Each new row is followed by its nearest point in the smallest flat space through zero that holds the last named rows.
(in the rows, 128 means zero)

z_921 (4 x 8):
[[194 115 106 138  82 137 148 120]
 [150 146  95 135  64 136 133  99]
 [142  96 131  87  65  97 174 106]
 [123 120 106 128 128 141  96 224]]
New rows:
[ 66 134 116 147 203 118 149 114] | [ 82 142 156 131 187 124 114 112]
[125 130 113 130 115  86  96 107] | [115 139 122 125 113 126 127 114]
[ 79 122 134 136 128 138 143 131] | [ 96 134 134 117 133 120 123 128]
[122  90 115 134  97 165 136 117] | [142 126 118 126 103 128 134 126]
[139 108  77 120 118 124 119 122] | [141 129 113 129 103 132 128 134]
[153 128 128 131 139 173 152 157] | [159 118 124 141 138 139 125 151]

z_692 (4 x 8):
[[ 73 114 154 117 143 125 106  76]
 [ 94 109 116 135 122 144 148  86]
 [ 95 148 102 145 106 164 147 158]
 [107 187 120  98 137  88 160 151]]
New rows:
[159 102 153 106  87 169  81 121] | [149  95 146 146 126 153  85 131]
[103 164 110 128  91 117 170 130] | [102 158 100 123 119 126 172 136]
[136 174 129  77 154  98  93  93] | [122 148 155  95 154  80 116 115]

z_15 (4 x 8):
[[107 122  81 105 153 156 111 151]
 [ 99  99 147 130 152 115 181 124]
 [ 69 122 149 145 112 149 198 133]
 [146 145 135 172 104 188  98 120]]
New rows:
[ 81 107  77 102 153 106 158 107] | [ 90 108 104  94 159 113 156 146]
[150 169  80 141  83 135 100  85] | [150 164 119 131  88 140  87 131]
[144 113 170  77  77 128 171  92] | [123 138 160 131  99  95 159 119]
[128 146 151 162 113 176 134 101] | [130 135 150 171 107 171 131 117]

z_208 (4 x 8):
[[ 64 131 111 186  78 134 113 145]
 [137 100 172 149 160 131 125 138]
 [ 81 140 105 192  58 127 109 165]
 [108 107 133 156  87 155 147 165]]
New rows:
[133 161 167 124 116 125 120 137] | [142 132 133 135 127 119 120 138]
[153 128 119  57 115 146 125 127] | [158 135 110  78 124 137 154 122]
[133 125 138 119 102 116  87 148] | [140 138 126 143 115 115 115 144]
[167  72 150 121  64 112 126 114] | [153 120 135 128 111 136 141 157]
[140 106 163 134 137 135 137 137] | [140 105 157 135 143 137 136 141]

z_826 (4 x 8):
[[158 134 117 112 109 117  99 155]
 [124 158 111 146 170 146 139 124]
 [124 133  32  79 114 103 116 130]
 [165  45  95 144 129 134 179 114]]
New rows:
[114 126 132  89 161  94  95 144] | [119 148 120 110 117 118 108 134]
[167 152  75  96 172 170 154 185] | [174 152  65 136 168 141 125 152]
[177 117 121 184 118  75 114  88] | [157 104 129 136 125 131 134 137]
[132 147 132 167 142  84 143 163] | [141 141 134 139 141 136 123 138]

z_122 (4 x 8):
[[120 134 214 190 164 117 154 139]
 [150 119 188 177 132 120 173  88]
 [194 125 172 206  92 141  95 111]
 [156 136 175 178  91 109 108 124]]
New rows:
[ 75 121 152  89  89 112 144 140] | [ 92 141 134  99 112  85 142 134]
[164  43 154 119 161 169 136  80] | [165 102 123 148 157 173 162  84]
[110  96 118  86 143 124 120 154] | [104 131 105  99 143 129 126 146]
[117  98 111 122 129 165 126 111] | [139 117 104 120 140 152 133 117]
[139 158 127 148 105 169  97 147] | [148 131 124 148 119 145  87 147]

z_995 (4 x 8):
[[129  78  99 149  95 137 127 113]
 [146  80 110 117 119 108 115 165]
 [178 158 153 113 130 130 141 203]
 [121 140 129 153  86 145 145 156]]
New rows:
[131 132 115 117  75  95 111 142] | [115 113 120 132 107 118 125 157]
[118 139 108 106  85 120  53 135] | [104 112 119 125 119 109 118 144]
[158 131 203 145 203 114 140 145] | [164 162 154  98 175 123 128 138]
[147 116 111 135 105 115  95 115] | [134 101 115 131 121 127 124 122]

z_860 (4 x 8):
[[184  59  76  40  76 111  32 150]
 [148  80 122 105 169 129 141 217]
 [112  66  90  72 103 135  90 102]
 [128  86 101  95  50 113 140 175]]
New rows:
[148 110 135 174 163 110 102 136] | [149 138 137 133 164 129 115 138]
[121  78 100 136  90 149 111  77] | [102 102 106 103  96 134 111  84]
[122 135 143  92 146 105  93 174] | [155 116 125 114 143 124 110 159]
[106 113 180 179  92  95 129 140] | [122 148 136 148  99 121 156 137]
[161 116  86 101  91 124 164  76] | [116 119 113 114  84 125 119 103]
[ 91 118  89 111 171 138  91 100] | [110 101 117 107 165 145 102  88]

z_956 (4 x 8):
[[154 131 178 102 168 123 179 142]
 [ 36 151 138 145 128 148 104 129]
 [144 141 122 133 115 145  98 112]
 [157 107 192 119 182 183  84  65]]
New rows:
[ 98  75 167 177 166  36 129 149] | [ 87  67 128 128 158  98 164 137]
[ 67 146 144 109 118 130 101 118] | [ 73 146 138 138 129 145 110 126]
[156 181 137 157 153 107 174 123] | [152 160 146 113 130 124 159 149]
[148 144 136 131 149 172 175 175] | [142 154 154 113 139 124 162 148]
[100  96 183 104 124 138 182 115] | [107 110 165 116 168 124 161 134]

z_923 (4 x 8):
[[ 86 135 142  46 145 106 150 116]
 [138  97 161 144 111  95  74 132]
 [131 147 153 144 190 147 144  73]
 [ 99 228 169 115  97 197 157 141]]
New rows:
[202  53 135 130 163 144 150 153] | [152  88  95 156 150 112 125 119]
[152 146  98 125 139 141 195 189] | [128 144  74 124 117 155 172 150]
[124 101 152 166 132 141  94 134] | [144 118 148 162 124 123  97 124]
[129  76 104 131 127 131 114  53] | [141  93 118 138 163 107 124 103]
[129  98 131 125 131 148  53 150] | [137 108 144 142 109 109  92 138]

z_379 (4 x 8):
[[168 148 175 180 120 133 175 100]
 [ 49 182 200 117  79  66 129 161]
 [126 131 124 109 110 107 118 153]
 [ 89  80 104 145  43 159 124 154]]
New rows:
[125 145  59 137 132 175 138  86] | [130  99  99 140 149 170 125 104]
[ 85 153 153  38 113 127 107 122] | [ 76 147 134  91 135  98 101 148]
[ 98 132  94 145 141 150  91 147] | [ 98 111 105 116 135 144 109 127]
[128 116  98 132 147 125 164 142] | [140 120 116 127 134 135 126 126]
[101  92  65 100 119 101 121 107] | [109 103  89 103 128 138 101 142]
[131 146  99 148 131 149 140 141] | [136 119 120 135 127 139 131 123]

z_824 (4 x 8):
[[175 148 160 206  93  70 161 126]
 [156 108 176 167 130 101 109 114]
 [104 156 109 121 134 103 163 173]
 [126 167 155 136 151  75 214 155]]
New rows:
[156 137 114 144 148 136 103 158] | [124 124 123 137 122 121 109 143]
[163  93 126 125  91 120 177  88] | [159 138 136 142 110 138 159  86]
[139 172 109 183 123  72 133 132] | [142 150 125 175 100  86 147 153]
[132 133 139 147 107 123 131 101] | [147 129 135 146 113 127 133 110]

z_10 (4 x 8):
[[114 157 140 129 150 127 171  75]
 [168 139 151  92 106 124  75 155]
 [104 126 133  95 117 121 191 136]
 [ 96  97 193 131 132  83 178 125]]
New rows:
[102 115  85 117 106 100 162 107] | [105 122 107 125 127 134 170 130]
[112 110  93 145 101 161  98  96] | [129 128  90 153 135 148 110 125]
[163 134 110 175 146 125 157 165] | [119 114 108 148 131 134 128 135]
[175 156  99 164 172 178 151 110] | [131 159  87 149 149 157 124  89]
[120 138 171  89 159 150 115  90] | [141 158 160 112 136 120 129  95]
[150 104 110 159 108 155 167 146] | [112 110  99 138 124 136 143 145]

z_887 (4 x 8):
[[197  94 201 139 107 111 110 158]
 [174 166 163  90 108  88 122 138]
 [132 109 182 124  89 156  97 112]
 [136  79 110 151 151 163 219 158]]
New rows:
[ 85 125 100 159 152  88 106 171] | [118 125  89 160 165 101 104 137]
[108  89 126 175 117 123 142 114] | [117  93 123 157 137 148 127 131]
[143 164  95 138 171 142  85 103] | [108 146 100 136 144 108  95 119]
[ 85  99 141 155 166 137 176 152] | [119  94 107 153 148 151 167 140]
[139 164  81 139 110 106 112 174] | [136 151 105 127 148  92 121 137]

z_745 (4 x 8):
[[111 153 109 103 166 154 146 137]
 [ 95 124  98 155 160 178  94 138]
 [ 75 108 130 152  67 120 158 120]
 [ 96 124 187 153 166 173 128 115]]
New rows:
[149  85 157 146 140 106 121 165] | [151 115 152 142 124 118 108 121]
[118 107  93  73 127 124 211 139] | [106 156 100  81 116 114 190 135]
[130 119 149 130 122 115 175  79] | [121 129 165 121 112 114 161 117]
[139  80 136 117 147 115 110 149] | [148 122 133 135 133 124 108 127]
[140 102 118 180 134 151  96 157] | [128 108 117 165 132 146  79 131]

z_488 (4 x 8):
[[121  94 147  46 168 128 114 109]
 [ 81 111 101 185 172 104 128  76]
 [ 93  78 133  86 150 120 131 131]
 [112  67 147 144 125 137 154  87]]
New rows:
[ 92 155 144 148 169 131 125 141] | [109 140 109 138 149 113 118 129]
[158 142 142 107 114 105 109  90] | [157 144 141 113 136 138 118 101]
[162 142 111 151 120  75 124 169] | [128 160 111 146 115 121 123 163]
[150 113 139 164 102 129 114 174] | [134 132 128 148  92 134 142 160]
[125 134 111 123 137 127 146  90] | [128 126 128 135 144 127 125  99]

z_864 (4 x 8):
[[108 161  97 158  90 113 133 150]
 [110  99 166 154 113 118 131 113]
 [135 131  86 124 156 174 133 107]
 [181 157 152 117  84 112  91 121]]
New rows:
[ 96  99  55  91 105 109  76 134] | [124 148  99 124 130 128 133 145]
[123 119 108 133 193 122 131 115] | [117 112 114 113 169 146 143 127]
[129 127 146 180 173 125 169 137] | [ 98 106 130 141 143 130 146 128]

z_886 (4 x 8):
[[168 159 102 195 149 150 141 180]
 [133 107  89 166  92 117 134 130]
 [141 132 158  94 104 120 156 131]
 [ 96 122 140 178 176 104  87 105]]
New rows:
[178  83 151 173 174 171 169 142] | [153 152 134 163 146 134 140 159]
[179 108 170 117 153 118 114 176] | [147 152 161 128 144 128 144 147]
[126  79 129 108 167 155 127 125] | [115 128 122 108 145 143 111 119]

z_723 (4 x 8):
[[150 125 141 160  62 154  85 128]
 [ 92  96 165 123  83 108 144 129]
 [ 58 106 142 103 143  97 130 110]
 [124 126 128 124 111  38 137  81]]
New rows:
[131 129 119 135 140 140 119 170] | [134 131 125 128 138 155 129 144]
[135  89 134  69 124 149 120 110] | [108 119 136 122 129 135 129 133]
[128 155 124 142  86 142  99  67] | [135 135 123 148  97 120  78 101]

z_83 (4 x 8):
[[ 83 105 141 146 109 124 117 170]
 [118 112 132 174  84 107 102  64]
 [112  70 111 114 170 134 127  96]
 [112 123 129 149 143 103  90 108]]
New rows:
[121  61  98  88  89 149  99 126] | [105  74 123 126 118 144 145 117]
[ 89 158 140 145 140  79  71  84] | [114 144 133 166 143  84  65  97]
[129 137 149 126 141 146 127 163] | [124 139 132 119 135 131 132 164]
[139 131 155 124 123 107  82 126] | [124 144 133 144 132 108 101 124]
[142 148 113 125 163  85 108 128] | [137 153 125 127 166 108  99 123]

z_695 (4 x 8):
[[108 139 144 125 167 129 125 132]
 [183 127 110 142 117 112 143 135]
 [141 129 158 173 125 173 131 120]
 [168 152 149 133 173 125 178 115]]
New rows:
[112 136  82  66  92  93 101 120] | [104 114  86  74  93  86 117 130]
[168 122 115 137 123 130 133 199] | [169 124 109 153 130 112 113 155]
[127 107 137 134 121 116 102 131] | [123 121 121 135 121 128 108 139]
[187 145 115  78 154 115 151  62] | [163 144 124  96 139 102 189 103]

z_33 (4 x 8):
[[108 131 114 154 156 126  74 161]
 [158 115  91 111 131  97 101 168]
 [139 169 116  94 150  72 145 140]
 [ 71 129 102  95 140 104  69 144]]
New rows:
[154 148  95 144  95 101 127 110] | [151 127 120 119 125 115 139 135]
[159 108 140 100 119 138 107 103] | [138 106 122 114 107 135 132 123]
[153 168 122 117 115 131 148  76] | [136 144 143 115 122 122 169 106]

z_312 (4 x 8):
[[109  90 149  94 144 217  80  70]
 [192 157 204 194 168 141 139  86]
 [ 76 109 130 164  75 136  95 113]
 [136 126 189 104  85 135 125  51]]
New rows:
[ 78 127  97 114 173 125  78 162] | [100 109  82 124 149 152 108 165]
[141 128 171 151  93 144 146 144] | [133 136 151 154 114 119 130 113]
[ 84  88 113  80  85  90 154 160] | [ 93 119  91  80  79  93 136 147]

z_9 (4 x 8):
[[115 134 235 165  97 105  72  77]
 [135  92 206 156 107 101  90 158]
 [ 50 132 192 185  30  85  73 139]
 [155  96 193 116  99 160 131  98]]
New rows:
[173  90 155 125 149 175 109 160] | [174  85 159 115 144 141 135 151]
[173 134 128 113 127  91 106 136] | [143 123 138 133 152 115 118 139]
[ 73 149  79 104 110 119 140 145] | [ 87 149  71 129 105 125 141 142]
[203 129 128 182 158 152 144 146] | [168 110 136 118 170 129 131 141]

z_469 (4 x 8):
[[ 32  84 153 217 115 153  69  66]
 [ 98 103 137 153 195 153 113 154]
 [ 74 157 165 123 195 191 133 104]
 [ 79 116 173 104 134 186 109  98]]
New rows:
[167 132 158 188 190 133 157  86] | [112 158 119 166 173 128 140 122]
[114 165 142 137 136 127 160 100] | [117 171 130 135 136 134 146  99]
[130 137  80 149 124 171  61 166] | [122 101 125 145 140 125 114 145]
[ 93 172 110 126 112 166 128  94] | [103 164 142 129 121 146 136  84]
[132 143 164 132 115 188  87 112] | [ 99 123 155 113 122 160 117 104]
[167 154 107 114 114  86  86 145] | [162 129 107 124 106  97 137 143]

z_335 (4 x 8):
[[ 68 160  95 183 136 137 108 133]
 [130 113  76  91 144  88  58 144]
 [ 81  98  50 145 110 109  37 111]
 [ 94 150  72 125 158 165  80 161]]
New rows:
[139 211 201  92 123 165 126 163] | [147 167 157 111 163 159 171 163]
[ 86 107 141 121 155 192  89 133] | [111 125 101 125 130 189 110 136]
[131 115 145 145 162 154  84 122] | [121 126 113 125 130 146 115 132]
[140 138 107  95 112  89 116 123] | [141 118 120 109 131  91 108 130]

z_458 (4 x 8):
[[ 88 119  82 101  78 136  83 163]
 [ 71 104 143  64 108  71 157 161]
 [ 97 107 177 105 145 146 119 109]
 [ 81 118 145 107  51 112 117  98]]
New rows:
[ 84 178 107 145 111  99 135 119] | [126 134 114 129  93 106 136 126]
[178 167 194 142 145  53 125 137] | [155 138 152 141 148  92 180 112]
[144  78 130  53 145 139 139 203] | [ 99 107 118  80 170 118 129 191]
[131 146 115 122 132 108 118 136] | [131 131 114 127 126 120 132 141]
[ 83 166 150 137 125 125  53 123] | [104 118 133 121 109 159  90 117]
[135 114 108 115 148  53 137 147] | [130 129 114 112 135  83 164 161]

z_214 (4 x 8):
[[135 165 122  87 136 206  85  93]
 [146 131 132  92 147 174 111 157]
 [152 154 107  95 150 140 177 117]
 [146 175 123  86 125 132 125 149]]
New rows:
[150 145 163 130 132 128 146 113] | [132 137 122 123 130 127 140 121]
[ 90 119 123 144  80 102 138 157] | [116 123 137 150 108  85 122 145]
[149 141 123  68 143 118 103 129] | [142 159 126  94 129 142 120 145]
[109  98  98 145 111 130 137 145] | [123 104 132 145 130 119 133 133]

z_595 (4 x 8):
[[125 137  93 111 144 130 130  93]
 [142 139 176  75 161 169 114 127]
 [109 165 159  95 177 106 138 126]
 [140 186 151 133 145  94  93 130]]
New rows:
[ 67 104 109 127 150 172 127 151] | [112  98 125 113 133 145 158 128]
[142 178 137 182 104  91  82 124] | [151 175 128 173 107  85  81 137]
[143 126 123  88 104 164  93 138] | [155 121 135 112 121 169 103 121]
[159 124  82 131 186 101 134 135] | [119 144 103 124 142 111 133 106]

z_191 (4 x 8):
[[114  53 149 104 104 220 109 173]
 [119 135 164  89 138 176 131 162]
 [120 115 123  29  89 101 105 161]
 [104  46 149  47 160 184  93 158]]
New rows:
[187 114 168 154 108  85 107  66] | [135 127 104 158 125  94 127 102]
[ 97 124  83 169 104 140 111 128] | [133 107 110 165 101 130 126 121]
[159  74 159 159 149 160 139 128] | [124  91 135 159 149 173 125 124]
[ 69 157 109 147 141 122 118  86] | [131 139 122 147 151 109 132 107]

z_174 (4 x 8):
[[171  98  72  75  96  52 135 156]
 [183 142 152  42  87 107 128 142]
 [197 130  75 107 106  27 167 195]
 [161 150 110  68  67  37 142 165]]
New rows:
[104 128 152 133 105 125 143 135] | [111 147 140 131 116 122 127 126]
[105 125  83  81 145 172 178 140] | [139 107 118 119 137 138 123 123]
[167 131  83 143 174 154 120 154] | [166 104 109 150 167 142 143 144]
[ 98 161  85 141 164 180  99 109] | [ 98 116 129 157 149 161 117 106]
[ 99  93 110 144  87 173 178 125] | [109 114 118 140 135 137 120 115]
[111 117 118 157 148 120 148 123] | [115 122 112 161 143 125 133 131]

z_351 (4 x 8):
[[ 61 115 187  38 114 136 124  55]
 [115 129  89 120  39 140 127 107]
 [139 107 163 135 154 114 130 135]
 [171 150 168 122  92 146 129  66]]
New rows:
[170 149 134 147  95 160  88 162] | [166 142 114 158 107 134 130 129]
[123 120  90  92  97  82 129  85] | [105 123 117 108  87 133 127 111]
[ 77 143  84 166 121 101 109 133] | [102 129  81 131 120 128 126 156]

z_215 (4 x 8):
[[139  97 102 152 148 118 129 133]
 [169 128 162  84 130  48 120 125]
 [171 105 137 159 122 125 122 142]
 [172 155 151  91 168  99 145  70]]
New rows:
[ 85  94 142 138 111 108 125 162] | [100 109 117 129 105 111 114 167]
[148 138  87 148 171  95 144 138] | [140 103 101 136 164 105 135 116]
[144 172 108 145 106  81 105 132] | [136 125 139 117 120 104 122 137]
